Every row belongs to one group in each of 4 separate groupings. Each group adds its own fixed numbers to the row, and there is some noise. The rows also spread widely along 16 directions, which tell nothing about the answers.
In the rows, 128 means zero.
Some rows, each with its group in each grouping after it:
[131  92  88 180 147 172 124  83 145 155 108 175 136 155 119 142 135 121
 141  66 184 185  91 139 171 106 173 111 219 125  96 132  93 110 129 135
  98 140]
(4) j_473 lel j_227
[ 92 120 135 111 138 163 201 113 119 144  87  89 167  97 217 161 124 182
 250 157 155 109  91 152 184 155 157 143 132 154  76 152 144 124 133  97
 125 122]
(1) j_495 Bos j_565
[199 104 114 141 103 161  75 116 141 114  82 129 137 100 158 148 154 149
 102 134 150 108 132 105  62  67 106 135 134 113 150 111 127 175  62 143
 146 133]
(5) j_864 lel j_565
[ 86 148 102 115 164 122  97 201 145 104 159  74 142 158 102 132 130 169
  68 175 121 141 147 144 179 174 111 123 106  94 127 168 112 147  92 179
 150 103]
(2) j_601 pobak j_227
[152 126 146 149 150 160 125 160 151 112  88 121 147 104  89 168 114 112
 165 163 167  99 110 160  85 136 119 116 142 141 120 102 136 140 101 182
 137 136]
(2) j_601 zeru j_758
[146 149 120 149 142  94 115 137 151 106 126 131 138 123 121 143 162 117
 146 157 104  99 134 142 121 142 110 141 121 125  92 142 118  98 133 132
 157 135]
(0) j_495 giv j_758
[112 132 143 108 183 162 123 136 139 141 122 122 105 101 105 145  78 136
 120 112 121 123 152 142 133 112 158 131 109 129 123 119 120 155 124 175
 146 105]
(3) j_566 zeru j_565
[157  95 167 110 110 108 142 165 109  46 122 141 141 147  74  99 156 106
 191  95 147 133 126 172  79 176 121  86 150 133 155 121 141  99 131 109
 103 125]
(3) j_473 Bos j_758
[161 132 168 106 164 124 143 151 134 154 115 135 139  94 100 134 141 104
 153 126 105 112 135 131 130 122 127  98 127 149 164 108 150 130 116 189
 189 128]
(0) j_566 giv j_565
[135 167 118 129 139 145  98 172 132 108 123 117 155 122 126 125 118 140
 137 167 140 139 189 154 133 135 142 131 129 158 130 125 121 118 141 148
 100 175]
(4) j_864 pobak j_565
[129  96  83 123  93 137  84 163 105  63 181 158 137 154 114  87 130 138
 107 111 150 172 157 142 106 152 158 125 128 111 169 159  99 125 113 162
  80 134]
(1) j_601 giv j_758
[ 85 127 139  86 113 166 140 129  79  61 166 167 114  89 101  99 125 120
 178 145 127  98 140 132  63 164 121 161  76 147 146 127 178 123 137 138
 125  86]
(5) j_864 pobak j_565
[138 132 138 116 145 159  96 147 113 100 152 186 108 150  91  90 128 121
 126  21 126 172 170 121 149 156 140 127 154 132 113 121 127 109 130 168
 106 106]
(5) j_864 pobak j_565
[ 69 153 151 127 108 141 160 129 100 155 171 114 113 136 103 101 179  97
  71 147 140 112 146  71 130 134  68 102 136 143 119 114 167 118 129  60
 143 102]
(4) j_495 lel j_758
[ 72  71 134 110  84 136 194 165  75  95 154 112 156  57 150 158 153 119
 188 218 139  90 142 158  74 146 142 113  50 145 185 163 134 116 114 133
 154 116]
(4) j_473 pobak j_758
[198  84 149 122  97  96 122 163 112  57 142 137 154 142  79  94 150  92
 178 100 146 103 135 168  34 153 133  79 113  84 171 109 127 132 104 127
 133 133]
(5) j_495 giv j_758
[164 139 101 165 134  79 115 118 155 163 146  96 138 118 164 156 120  90
 112 114  57 107 162 117 115  79 167 126  80  77 118 145  81 153 117 104
 156 114]
(0) j_864 giv j_758
[140  66 106 141 105 126 142  99  85 114 183 158  95 104 182  93 105 125
 126  84 141  95 125  97  93 123 128 151 137 125 120 128 109 127 104 130
 104 108]
(0) j_864 Bos j_758
[130 198  91 129 151 140  73 129 138 149 140 116 141 133 157 107 104 131
 113 134 110 156 128  99 141 130 134 174 122 138 133 127 148 142 122 125
 100 131]
(3) j_473 pobak j_227
[124 231 129 104 141 125 103 151 139 134 141  76 162 190  88  61 156 130
  98 170 133 150 147 113 163 157  83 108 156 141 137  97 189 139 154  68
 108 151]
(0) j_864 giv j_227
[143 108 169 137 154 153 113 116 136 132  83 144 100  83 174 174 116 131
 128  91 121 122  87 102 136 120  95 166 161 154  95 126 137 102  74 188
 133 100]
(3) j_864 giv j_758
[132 181 103 147  82 128 117 198 141  83 110  85 233 201  49 101 216 108
 157 213 191 182 115 161 106 172  98  60 166 115 176 117 175 122 131  72
 100 165]
(3) j_566 pobak j_758
[ 98 126 211 114  84 123 187 147  94  79 100 114 118 106 135 138 186 115
 169 172 145  76 122 126 115 183  48 112 144 195 109 126 179  69 128  60
 114 133]
(4) j_601 giv j_227
[173  94 109  88 134 103  67 131 124  73 138 158 111 154 102  82 160 169
  87  95 109 158 171 146 130 121 134 116 130 109 175 148 104 129 120 152
 146 132]
(5) j_473 giv j_565
[140 117 142 116 132 137 142 108 124 135 120 123 119 132 135 114 145 135
 133  91 126 124 140 120 144 117 121 115 148 134 114 115 138 132 135 104
 137 112]
(0) j_864 zeru j_758
[139 125 104 153  91 110 174 154  72 153 209 137 168 116 171  73 165  96
 160 159 172  92 104  72 114 190  76 122 135 143 144 113 173 102  98 146
 133 146]
(2) j_864 pobak j_758
[136 192 126 134 150 135 147 110 147 242 144  93 159 172 102  91 158 104
  89 104 108 158 150  91 195 101 135  59 155 114 143  96 151 167 143  67
 164 135]
(1) j_601 giv j_227
[113 158 132 149 103 116 126 133 101 116 177 142 108 110 128 100 137  75
  90 165 127  93 142  79  76 140  65 151 144 171 129 109 157 102 124  98
  96 132]
(0) j_864 Bos j_758
[146 112 126  89 144 110 111 114 117 110 145 126 101 139 142  74 127 156
 105 106 121 132 147 117 148 123 127 141 145 144 151 135 125 128 134 109
 115 129]
(2) j_566 lel j_227
[117 138 143 126 134 155  99 131 131  97 128 103 107 166 106 102  75 140
 106  90 151 136 169 155 118 135 149 122 133 109  89 117 106 138 140  80
  61 127]
(3) j_495 giv j_758
[130 134 106 122 127  89 140 175 102 169 213 103 150 116 190 111 114 107
 132 120  82 117 144  87 150 150 158 131  64 102 168 164 118 144  90 170
 154 110]
(2) j_601 giv j_227
[122 137  94 164 129 162 121 112 128 192 170 124 113  95 105 136 107 102
  75 132 109  89 183  96  85  58 140 112  75  95 125 108 113 186 114 134
 177  99]
(2) j_864 Bos j_758
[122 117  77 165  63 147 107 133 131 123 102  84 157 138 178 161 188 163
 104 169 159 126 119  99 117 106 101 124 109  95 122 160 127 164  68  77
 136 112]
(2) j_473 zeru j_227
[102 132 107 143 159  93 137 105 126 144 179 161 100 120 135 118 101  89
 100 119  87 140 146 122 153 130 158 148 160 154 123 153  87  93 156 123
  98 136]
(1) j_601 Bos j_565
[132  99 166  94 172 137 152 146 140 102  76 118 132 133  76 136 187 175
 147 131 145 130  83 156 169 146  79  87 180 134 134 128 157 116 103 169
 197 101]
(3) j_566 Bos j_227
[132 106 173 119 155 105 127 103 138 155 105 123 110 119 127 146 114  72
  94  90  78 161 104 122 128  85 136 120 159 124 175 132 121 127 101 120
 121  92]
(2) j_864 giv j_758
[140 101  80 126 157 136 114 117 140 103 128 105 122 100 204 149  65 187
 162 148 116  93 121 154 132 118 179 186  97 112  98 165  82 161 110 153
 118 120]
(0) j_601 Bos j_227
[137 116 110 142  88 111 147 161 108 120 163 105 170 148 141 110 128  88
 158 113 154 135 117 119  96 148 154  99 119  95 153 131 128 153 101  98
  93 120]
(0) j_566 zeru j_565
[165 155 105 141 158 114  77 112 152 128 117 105 119 186 135  85 102 148
  91  86 143 150 125 126 164 144 118 136 181 110  90 115 119 134 128  78
  73 137]
(2) j_473 pobak j_758
[154 147 159 131 138 111 108 171 159  97  82  89 156 147 118 154 145 115
 124 143 118 143 121 151 129 144 109 111 158 132 133 129 125 123 105 114
 111 129]
(0) j_601 pobak j_758

New rows, each followed by its group in each grouping:
[129 158  92 112 143 139 142 151 144 139 134 116 199 149 125 115 183 156
 192 167 134 171 142 151 190 146 172 101 141 143 147 152 138 121 164 134
 154 155]
(1) j_601 lel j_758
[ 70 125 139  78 112 124 167 158 133  77  66  59 182 103 171 193 192 192
 198 231  92 147 159 197 178 134 160 121  77 149 145 206 125 110 147  93
 155 126]
(1) j_864 giv j_565
[154 101  91 148 106 131 140 136 119 142 128 126 166 109 162 138 164 144
 163 140 141 130 152 143 132 122 156 103 110 119 138 147 103 131 120 129
 150 149]
(1) j_473 pobak j_758
[ 82 104 102 122  99 149 147 125  96  96 155 113 105 130 142 106 130 174
 130 136 150 108 180 140 138 140 139 124  99 130 105 156 108 133 142  78
 107 119]
(2) j_473 Bos j_227
[167 101 116 134 134 111  78 125 138  75 116 151 110 127 114 123 140 130
  80 154 132 121 123 141  85 125  95 145 162 134 149 132 105 117  99 143
 114 139]
(5) j_601 pobak j_758
[150 145 100 127 149 146  93 148 128  91 152 138 124 118 125 104  78 143
 146 131 140 112 165 146 100 137 149 157 126 140 108 116 116 137 132 167
  93 148]
(0) j_864 Bos j_565
[113 117 114 125 115 145 125 117 131  91 102 123 136 115 132 153 172 164
 157 169 130 108 131 152 120 116 120 136 104 117 108 157 129 125 122 114
 162 119]
(4) j_495 giv j_227
[155 105 137 170  65 125 159 114 111 169 119 114 131 127 170 134 184 129
 101  87 135 112 206 101 145  98 118  66 136 124  96 128  95 123 125  51
 134 153]
(1) j_864 giv j_565
[147 151 171  88 155 102 140 136 107 117 166 153  88 121  83  71 138 105
 141  89 102  92 166 113 125 151  98 118 124 160 129 100 161 104 161 121
 153 127]
(4) j_566 zeru j_227
[ 85 170 159 121 127 185 135 143 133 123 107 127 120 112  97 151 140 122
 133 126 112 131 182 136 138 131 130 120 110 161  94 127 143 122 154  96
 124 105]
(1) j_601 pobak j_758
[123 107 105 123  71 146 176 133  66 138 179 107 170 141 178  61 117 130
 168 143 205 132 155 122 116 161 154  94 144 145 164 112 143 142 138  71
  53 180]
(1) j_864 zeru j_565
[ 93 147  97 129 125 123 144 132 116 137 176 116 145 147 100  97 156 123
 108 165 128 130 163 127 145 137 128 103 118 117 137 138 135 131 149 110
 142 129]
(0) j_864 giv j_565
[181  98 182 113 169 148 130  85 143 130  48 134  97  89 130 146 136 161
 139 113 132  88 115 145 121 108  87 125 164 160 105  93 139 120 117 129
 167 129]
(3) j_473 pobak j_758
[138  86 184  86 139 145 127  78  95 143 124 146  50  95 152  93  78 134
  68  97 120 115 175 123 120  79 130 131 159 186 173 104 115 129 139  97
  87 151]
(4) j_601 giv j_227
[150  71 111 147 131 144 149 135 119 171 155 123 152 110 149 139 103 112
 138 107 144 119 115 129 115 105 175  92 112  85 162 127 102 164  82 178
 152 118]
(4) j_601 giv j_758
[132  94 140 134 138 151  94  71 132  77 105 152  56 159  95  99  95 152
  82  65 158 117 146 161 114 118 118 139 183 125  64 113  93 120 144  76
  70 126]
(0) j_495 giv j_227
[119  66 157  85 162 110 140 113 114  70 128  86  83 135 112  98  54 164
 117 126 149  83 131 190 106 157 137 122 115 101 123 127 102 150 122 102
  95 110]
(2) j_473 giv j_565
[171 135 129 118 117  98  99 128 117 138 136 146 126 104 177 108 146 100
 108 106  92 147 121  81 116 114 111 154 144 156 177 131 140 112  97 129
 118 128]
(1) j_566 pobak j_758
[160 129 117  91 113 109 127 117 106 115 144 110 145 136 152  63 164 142
 129 170 149 117 117 105 109 138  96 126 147 154 178 113 167 135 128  82
 122 150]
(0) j_473 lel j_758
[136 190  82 151 160  72  88 193 164 151 165 112 160 190 109 118 214 134
  53 124  89 181 169  95 236 160  94 102 153 105 107 168 103  92 121 147
 178 131]
(5) j_566 pobak j_758
[113 127 144 153 151 178 150 132 114 177 133 141 126 112 142 123 116 136
 113 125 202 110 108 103 164 164  83 116 192 162  84  95 144 109  95 183
 124 152]
(1) j_495 giv j_565
[137 104 115 157 141 143 163 117 125 147 110 103 142  80 228 171  76 136
 210 138 147  83  59 121 128 126 152 170 125 127  91 137 124 138  79 144
 114 117]
(4) j_566 Bos j_227
[146 130 108 153 155  95 156  90 122 191 169 148 132 126 140  98 126  73
 125 129 123 117  93  95 140 124 126 122 162 132 145 111 133 111 129 120
 136 140]
(5) j_566 giv j_758
[ 54 157 104 133 154 171 180 106 126 166 138 126 126 110  69 131 154 155
 143 202 137  98 209 169 173 129 148  98  90 154  84 133 124 122 209  92
 178 140]
(2) j_473 pobak j_565
[ 90 149 109 146 143 164  98 127 146 145 130 132 117 101  96 172 139 109
  74 151 110 135 149 107 108  91 131 138 100 124 127 141 124 148 108 147
 159  94]
(3) j_473 lel j_565
[115 139 122 146 131 114 139 161 108 136 182 136 125 113 144 114 107  87
 127 116 116 119 163 114 131 153 145 137 113 145 118 134 111 103 138 135
 105 129]
(0) j_566 pobak j_758
[153 157 188  97 109 135 119 128 102 142 104 122 109  70 183 121 137 103
 138 125  96 100 126  70  93 125  74 160 109 189 161 104 193 124  97  99
 125 110]
(2) j_473 pobak j_758
[115 177 121 153 145  51 140 197 141  90 171  92 168 146 112 141 143  76
 168 150  79 118 136 151 138 205 130 128 100 102  98 165 109  85 133 126
 130 121]
(1) j_864 pobak j_227
[149 113 159 119 146 143 120 180 135 108 124 134 128 140  88 128 141 137
 112 103 146 145 173 157 153 153 126  82 154 139 134 123 105 110 119 179
 135 147]
(5) j_601 giv j_758
[ 98 104 136 112  99 178 148 144  99 130 140 116 120  85 182 154 107 143
 147 113 124 112 166 115 113 115 169 137  65 133 139 149 119 161 103 127
 126  96]
(5) j_601 zeru j_227
[134 111 106 175  85 126 125 111 142 129 114 123 143 133 112 164 176  92
 113 122 116 126 116 115  86  85 128 101 109  75 123 144 116 144  98  78
 152  90]
(3) j_566 giv j_758
[ 96 148 121 131 161 148 136 116 135 143 134  95 110 147 122 121 107 147
 104 114 133 111 136 126 164 148 120 128 126 112  67 121 129 143 136  89
 130  92]
(0) j_473 pobak j_758
[116 133  67 156 108 195 108  64 134 119 124 161 117 133 155 123  98 158
 163 106 143 133 164 145 132  97 200 164 121 133  63 141  98 139 180  72
  73 132]
(0) j_601 giv j_758
[183 149 126 117 128 124  73 116 141 139 107 126 136 147 145 105 140 132
 100  72  99 165 151 104 135  94 133 122 149 113 151 119 131 150 108 111
 117 129]
(1) j_864 giv j_565
[ 97 144 132 166 136 125 169 142 112 187 199 147 147 145  58 106 139  54
 111 109 144 131 147 113 125 150 133  67 139 108 126 107 129 114 137 135
 150 130]
(3) j_495 giv j_565
[155 111 116 139 141  62 165 114 126 157 165 108 121 130 144 113 165 133
 109 118  93  72 133  99 152 136  97 100 105  85  95 140 113 124 114 108
 205 111]
(3) j_566 giv j_565
[ 73 151  64 118 127 175 101 129  99 159 188 131 131 153 163  71 108 171
  79 128 168 191 144  97 198 151 149 145 149 145 145 146 131 130 125 141
  75 143]
(1) j_473 giv j_227
[ 87 152 130 154 107 139 143 141 130 116 113  77 161 134 134 159 127  96
 152 164 135 121  94 127 103 145 115 136 116 108 109 136 153 138 102  70
  98  86]
(2) j_864 pobak j_758
[112 154 115  87 151 112 159 125 113 147 149 124 181 133 112  85 148 106
 200 176 111 167 113 156 148 146 170 114 121 150 206 135 169 124 174  99
 130 134]
(2) j_473 pobak j_758
[183 164 115 141 126 118 100 129 141 176 152 175 149 146  79 100 164  65
 127  48  69 190 177 111 131  78 181  80 145 123 185 116 119 139 146 120
 151 135]
(1) j_601 Bos j_227
[107 121 147  92 139 167 128 125 123 126 105 122 127 101 150 147 134 151
 143 122 109 135  82 111 141 126 121 146 115 128 148 145 163 151  81 162
 159  73]
(1) j_601 giv j_227
[125 125  91 130 133 144  90  77 119 118 141 183  97  83 168 125 132 135
  97 146 110 110  86  80  99 114  91 208 139 151 129 141 149 125  93 158
 133 101]
(1) j_601 pobak j_565
[157 132 219 102 102 131 126 147 104 133  95 118  90  62 169 150 109  77
 132  80  88  98 147  81  69  97 102 144  98 174 168 106 164 141  82 107
 116  98]
(2) j_566 zeru j_227
[ 83 191  78 155 184 118 123 151 145 142 205 131 153 140  64 118 110  75
 121 189 115 120 115 128 128 165 130 143 106 101 115 128 140 119 140 182
 152 114]
(5) j_864 giv j_758
[129 165  78  80 157 100 100  89 137  95 150 139 139 166 125  56 172 158
 139 157 107 164  94 116 164 145 119 168 158 139 150 148 168 114 161  92
 127 118]
(1) j_566 lel j_758
[123 125 130 142 117 123 132 100 121 105 132 137 108 125 125 114 123 112
 114 147 138 107 124 133  98 140 106 141 158 149 118 122 124 114 134  75
  85 139]
(1) j_601 pobak j_227
[168 170 118 128 141 132  62 173 145  95 122  92 154 158 107  96 120 147
  87 176 160 140 147 137 109 142  90 125 154 125 145 103 142 138 102 154
  97 171]
(3) j_864 giv j_758
[109 158 169  64 187 107 147 157 113 129 164 135 130 144  82  66 134 124
 139 144 114 156 130 143 190 187 114 111 163 181 184 124 169  92 160 169
 136 143]
(2) j_601 giv j_227
[142 149 119 148 130  98 108 131 135 100 133 111 126 121 169 131  86 107
 140 132 106 125 154 141 113 129 150 161 141 147 106 139  95 107 141  88
  56 153]
(1) j_864 Bos j_758
[131 143 139 173 122 116 128  89 145 145  96 149 108  74 157 183 148  93
 112 183  96  84 140 112 101  95 101 159 136 180  99 136 114  92 133 100
 131 152]
(3) j_601 giv j_565
[128  79 113 101 124 148 145 113 111 138 122 124 145  89 142 128 141 143
 128 183 133 145 139 151 105  74 152 107 138 147 217 132 121 150 119 144
 145 143]
(1) j_864 Bos j_758
[ 97 120 144 172 141 140 200  99 135 168  94 125 128 105 108 170 148 106
 156 172 152 101 164 174 158 106 146  83 163 171  88 119  98  89 186  66
 131 173]
(4) j_566 pobak j_227
[131 151 135 157 120 141 125 140 134 141 108  98 123 116 141 142 132 126
 103 162 155 100 156 115 121 120  92 114 149 159 100 108 129 122 118  88
 108 156]
(4) j_473 Bos j_758
